The groups are shells around one centre, one inside the other: the same stretched ball of 7 dimensions in 6 sizes.
In the rows, 128 means zero.
Known rows, each followed by its group:
[149 117 155 114  77  78 152 209  83 133  97 152 124 109 108 101 138] : (3)
[127 135 139 154  74 112 135 208 117 128 101 119 119 131  97  90 170] : (5)
[141 112 146 123  95 111 167 196 109 106 112 118 114 119 116 126 172] : (4)
[144 131 143 131 108 115 171 191 101 135  94 120  95 117 112 115 175] : (5)
[149 107 151 129  91  98 160 191  90 131 109 135 112 114 107 119 167] : (2)
[157 125 155 114  79  77 155 205  73 150  86 158 111 107 109  99 139] : (5)
[136 109 151 158  93 103 147 190  84 148 106 142 126 116  93 111 168] : (3)
[144 123 150 139  66  98 140 202  94 132 100 141 123 123 106 106 160] : (3)
[164 115 163 115  70  83 157 189  63 143  90 170 123 107 119 124 145] : (1)
[139 128 148 125  82 104 156 205 104 114  97 133 123 119 115 111 155] : (2)
[147 132 152 115  86 109 167 188  95 122  90 140 112 112 123 120 160] : (1)
[141 120 145 162  91 105 144 193  88 159 100 134 109 122  90 103 175] : (1)
[129 101 145 160 104 108 153 203 100 124 117 122 131 123  95 119 172] : (1)
[154 123 160 138  60  89 139 188  67 155  88 171 128 113 107 110 150] : (1)
[151 130 153 104  80  92 162 200  92 125  91 144 112 110 119 107 146] : (2)
[127 122 146 142  90  91 148 227  99 120  97 136 141 120 102  99 141] : (0)
[148 137 138 152  89 130 157 186 109 136  94 112  90 133 112 120 195] : (0)
[132 124 137 141 108 129 166 191 123 114 111 100 100 125 108 118 190] : (1)
[149 123 158 119  81  82 156 202  74 141  88 162 127 106 111 106 136] : (4)
[147 100 152 154  99 101 156 186  77 148 109 140 117 116  98 126 174] : (0)
[135 100 147 151 101 108 155 189  98 132 120 123 117 118  94 117 179] : (0)
[148 134 151 124  81  87 153 210  82 143  82 151 117 113 110  99 140] : (3)
[150 118 156 143  70 100 144 184  77 146  97 155 123 116 106 117 164] : (2)
[129 117 147 149  81 113 146 196 108 117 110 128 132 124 104 113 170] : (3)
[163 127 157  98  76  96 168 180  82 133  91 151 101 106 125 120 156] : (3)
[140 121 158 150  59  76 127 212  68 155  89 173 148 115  94  92 132] : (0)
[144 132 148 156  82 107 144 190  84 158  88 144 112 121 100 105 169] : (3)
[141 124 146 129  75  98 148 210 104 120 101 131 120 123 109 104 157] : (4)
[130  99 147 161  93 112 146 188 101 132 123 124 125 121  91 116 182] : (5)
[135 104 146 144 103 106 159 198 101 123 116 122 120 119 100 118 172] : (4)
[131 118 148 163  93  90 143 224  84 141  94 143 141 123  94 102 146] : (5)
[149 131 152 153  73 101 142 193  76 157  84 155 119 121 105 109 161] : (3)
[147 118 140 128 100 119 170 196 116 109 110 105  98 127 117 128 185] : (1)
[147 132 151 134  83 105 155 189  86 144  88 145 111 115 110 111 162] : (2)
[139 110 152 149  94 113 157 182  89 133 107 138 124 117 106 127 175] : (4)
[139 118 145 110 107 107 176 200 111 107 108 116 107 112 116 117 163] : (5)
[145 129 153 114  81  87 157 209  87 128  89 150 124 110 115 104 138] : (2)
[133 120 146 135  85  95 149 218 103 118 103 130 131 121 104 101 150] : (2)
[145 106 147 129 108  99 169 203  94 124 109 125 113 115 108 122 164] : (1)
[148 126 144 130  95 129 168 170 110 126 105 114  89 120 116 127 195] : (4)
[160 122 150 108  93 114 178 177  97 120 100 128  92 114 128 135 177] : (2)
[163 120 153  94  86 110 179 177  98 111 102 131  94 111 133 137 173] : (0)
[153 126 150  99  85  88 165 207  96 122  96 136 105 110 118 104 146] : (0)
[137 120 153 117  91  89 160 209  92 121  98 145 130 108 110 105 139] : (1)
[136 111 139 161 110 122 161 196 108 125 113 107 109 129 102 126 190] : (3)
[143 109 160 126  82  85 154 194  73 136 100 162 137 104 106 114 142] : (1)
[155 135 155 126  69 103 156 192  82 133  81 155 119 118 125 123 156] : (5)
[142 115 152 124  79 102 153 186  97 126 108 138 118 112 108 111 164] : (4)
[129 114 143 159  95 122 151 187 109 125 114 118 120 125  99 117 186] : (4)
[137 141 143 146  71 105 140 213 104 131  87 131 119 129 107  96 159] : (5)
[143 134 148 129  70 102 147 202 101 128  93 137 116 122 112 102 158] : (2)
[156 111 156 142  93 116 167 167  75 142  99 146 111 115 117 145 182] : (5)
[137 108 147 170  91 120 147 182  95 139 112 128 120 127  97 125 190] : (3)
[149 127 151 133  92 102 161 191  83 144  89 144 110 114 111 115 161] : (2)
[145 125 143 118  87 107 162 202 112 113 104 117 104 121 116 112 168] : (4)
[146 138 148 143  65  92 135 205  86 156  85 149 113 120  99  88 153] : (5)
[137 114 161 126  70  79 145 211  77 125  96 167 154 108 108 106 127] : (0)
[133 123 149 172  74 111 134 192  88 147  97 145 134 126  95 109 171] : (0)
[144 122 161 108  67  81 150 199  80 129  93 166 136 103 113 102 131] : (0)
[150 115 146 145  93 126 161 166  99 138 110 122  94 121 109 131 199] : (4)

New rows. What belongs after each?
[152 120 151 111  99  98 173 194  90 128  97 136 104 109 117 119 158] : (4)
[129 112 154 138  82  89 145 209  90 124 104 149 147 112 100 103 142] : (3)
[136 102 152 141  88  91 148 203  90 129 113 140 133 114  97 108 155] : (3)
[149 115 160 124  75  78 150 206  70 139  93 165 135 108 109 109 135] : (2)
[147 121 143 155 101 127 163 179  98 139 102 119  97 126 109 131 195] : (2)
[145 127 156 116  78  76 152 216  78 135  86 161 133 108 111  98 127] : (3)
[160 126 147 140  90 118 165 181  89 140  92 130  94 125 119 135 186] : (3)
[145 129 156 129  71  82 144 208  76 145  85 163 131 111 107  98 135] : (2)
[135 130 146 140  90 105 152 204  99 133  94 133 119 119 105 103 159] : (2)
[151 135 154 120  71  88 149 198  80 147  83 157 115 110 110  97 143] : (3)
[154 121 143 126  99 133 175 166 111 121 109 109  82 122 121 137 203] : (3)
[135 110 140 151  97 119 153 189 114 125 120 107 105 126  97 115 191] : (1)
[165 139 146 113  79 115 167 185  99 130  87 127  83 123 128 123 179] : (5)
[147 128 150 114  88  94 164 208  93 122  91 139 116 114 118 111 147] : (2)
[130 114 146 163  92 115 146 191  98 136 108 129 126 123  96 114 177] : (2)
[137 126 144 117  92 117 166 192 118 105 107 116 109 118 118 117 172] : (1)
[123 126 149 154  83  99 139 208  95 136  96 144 141 118  95  94 149] : (5)
[132 118 150 147  85 105 149 203  96 124 102 138 136 120 105 114 159] : (2)
[140 133 143 150  82 106 144 204  99 143  93 129 110 126 100  98 168] : (2)
[156 124 147 131  92 105 165 198  90 134  93 132 102 122 117 124 169] : (2)
[144 113 148 123  95 122 171 178 109 107 114 119 109 118 120 135 183] : (1)
[140 113 151 154  90  90 146 208  79 147  98 147 131 117  96 107 152] : (2)
[157 124 147 132  93 123 167 167  96 139 101 125  87 119 116 130 193] : (2)
[145 117 147 147  80 112 151 196  99 124 105 128 118 128 110 123 176] : (3)
[159 136 151 118  67 103 154 189  91 136  87 143 101 119 120 113 163] : (3)
[166 122 149 118  85 109 168 181  91 135  97 130  87 119 122 130 180] : (1)
[123 118 138 168  93 111 141 218 112 123 109 114 130 133  93 103 171] : (0)
[159 116 150 119  79 113 163 174  98 125 108 128  96 118 119 129 184] : (0)
[126 125 138 148  94 116 148 196 118 130 110 111 108 123  94  95 178] : (5)
[134 129 150 139  75  92 140 208  92 139  94 146 129 116  99  91 146] : (2)
[149 126 155 115  69  78 147 208  82 138  91 156 122 110 108  95 136] : (3)
[132 110 141 151 103 105 153 208 106 127 114 115 117 123  95 107 171] : (3)
[156 129 150 139  81 101 152 189  80 155  88 145 103 118 108 111 167] : (2)
[147 106 151 135 101 102 165 189  87 134 108 134 113 114 107 126 170] : (2)
[157 120 155 136  86 108 161 172  76 151  93 149 104 113 112 127 174] : (4)
[127 121 139 164  88 118 140 194 113 136 111 115 114 128  90  99 184] : (1)
[128 103 147 171  93  99 140 208  90 139 111 135 139 123  87 108 164] : (1)
[145 114 140 141 100 128 166 182 116 118 116 102  93 128 111 130 200] : (3)
[147 124 136 143  98 133 163 173 118 131 112  99  78 128 107 120 209] : (5)
[128 124 153 147  61  79 125 222  86 138  94 159 152 118  93  83 131] : (0)
[145 136 142 144  90 131 158 170 106 142  97 119  89 123 109 116 195] : (5)
[149 117 151 109  79  91 160 208 100 111 104 134 118 116 117 113 151] : (0)
[165 126 152 123  90 114 172 171  83 142  91 139  90 115 124 135 181] : (4)
[145 110 157 138  87 101 157 186  79 135 101 152 130 111 109 126 160] : (4)
[137 113 149 157  83 122 149 179 100 128 111 130 123 124 105 127 186] : (1)
[148 132 158 119  66  98 152 188  82 133  86 161 127 110 119 112 147] : (0)
[156 121 160 126  81  94 159 182  66 150  87 165 119 106 114 122 153] : (1)
[149 124 141 130  94 116 165 194 110 121 104 112  94 126 115 121 183] : (2)
[146 127 147 160  86  96 143 206  79 161  87 144 114 123  96 102 161] : (0)
[136 127 132 148 109 131 165 192 126 121 110  92  88 131 105 115 198] : (0)
[158 115 157 130  77  93 154 185  73 148  96 155 114 112 109 119 160] : (2)
[131 110 150 154  81  92 137 204  90 141 109 142 134 117  88  97 156] : (3)
[138 115 145 164 102 118 156 187  93 142 104 127 114 124 100 123 184] : (4)
[143 130 147 123  87 111 160 186 103 129  98 129 104 115 113 110 169] : (2)
[127 130 147 151  70 105 133 196 102 138 100 138 128 120  94  89 162] : (5)
[124 127 144 150  78 103 137 212 109 125 102 129 133 124  96  92 157] : (3)
[145 116 144 139  92 101 154 203  99 133 106 123 106 123 102 109 170] : (4)
[129 111 148 142  89 103 148 197 103 126 114 130 128 116  96 104 164] : (3)
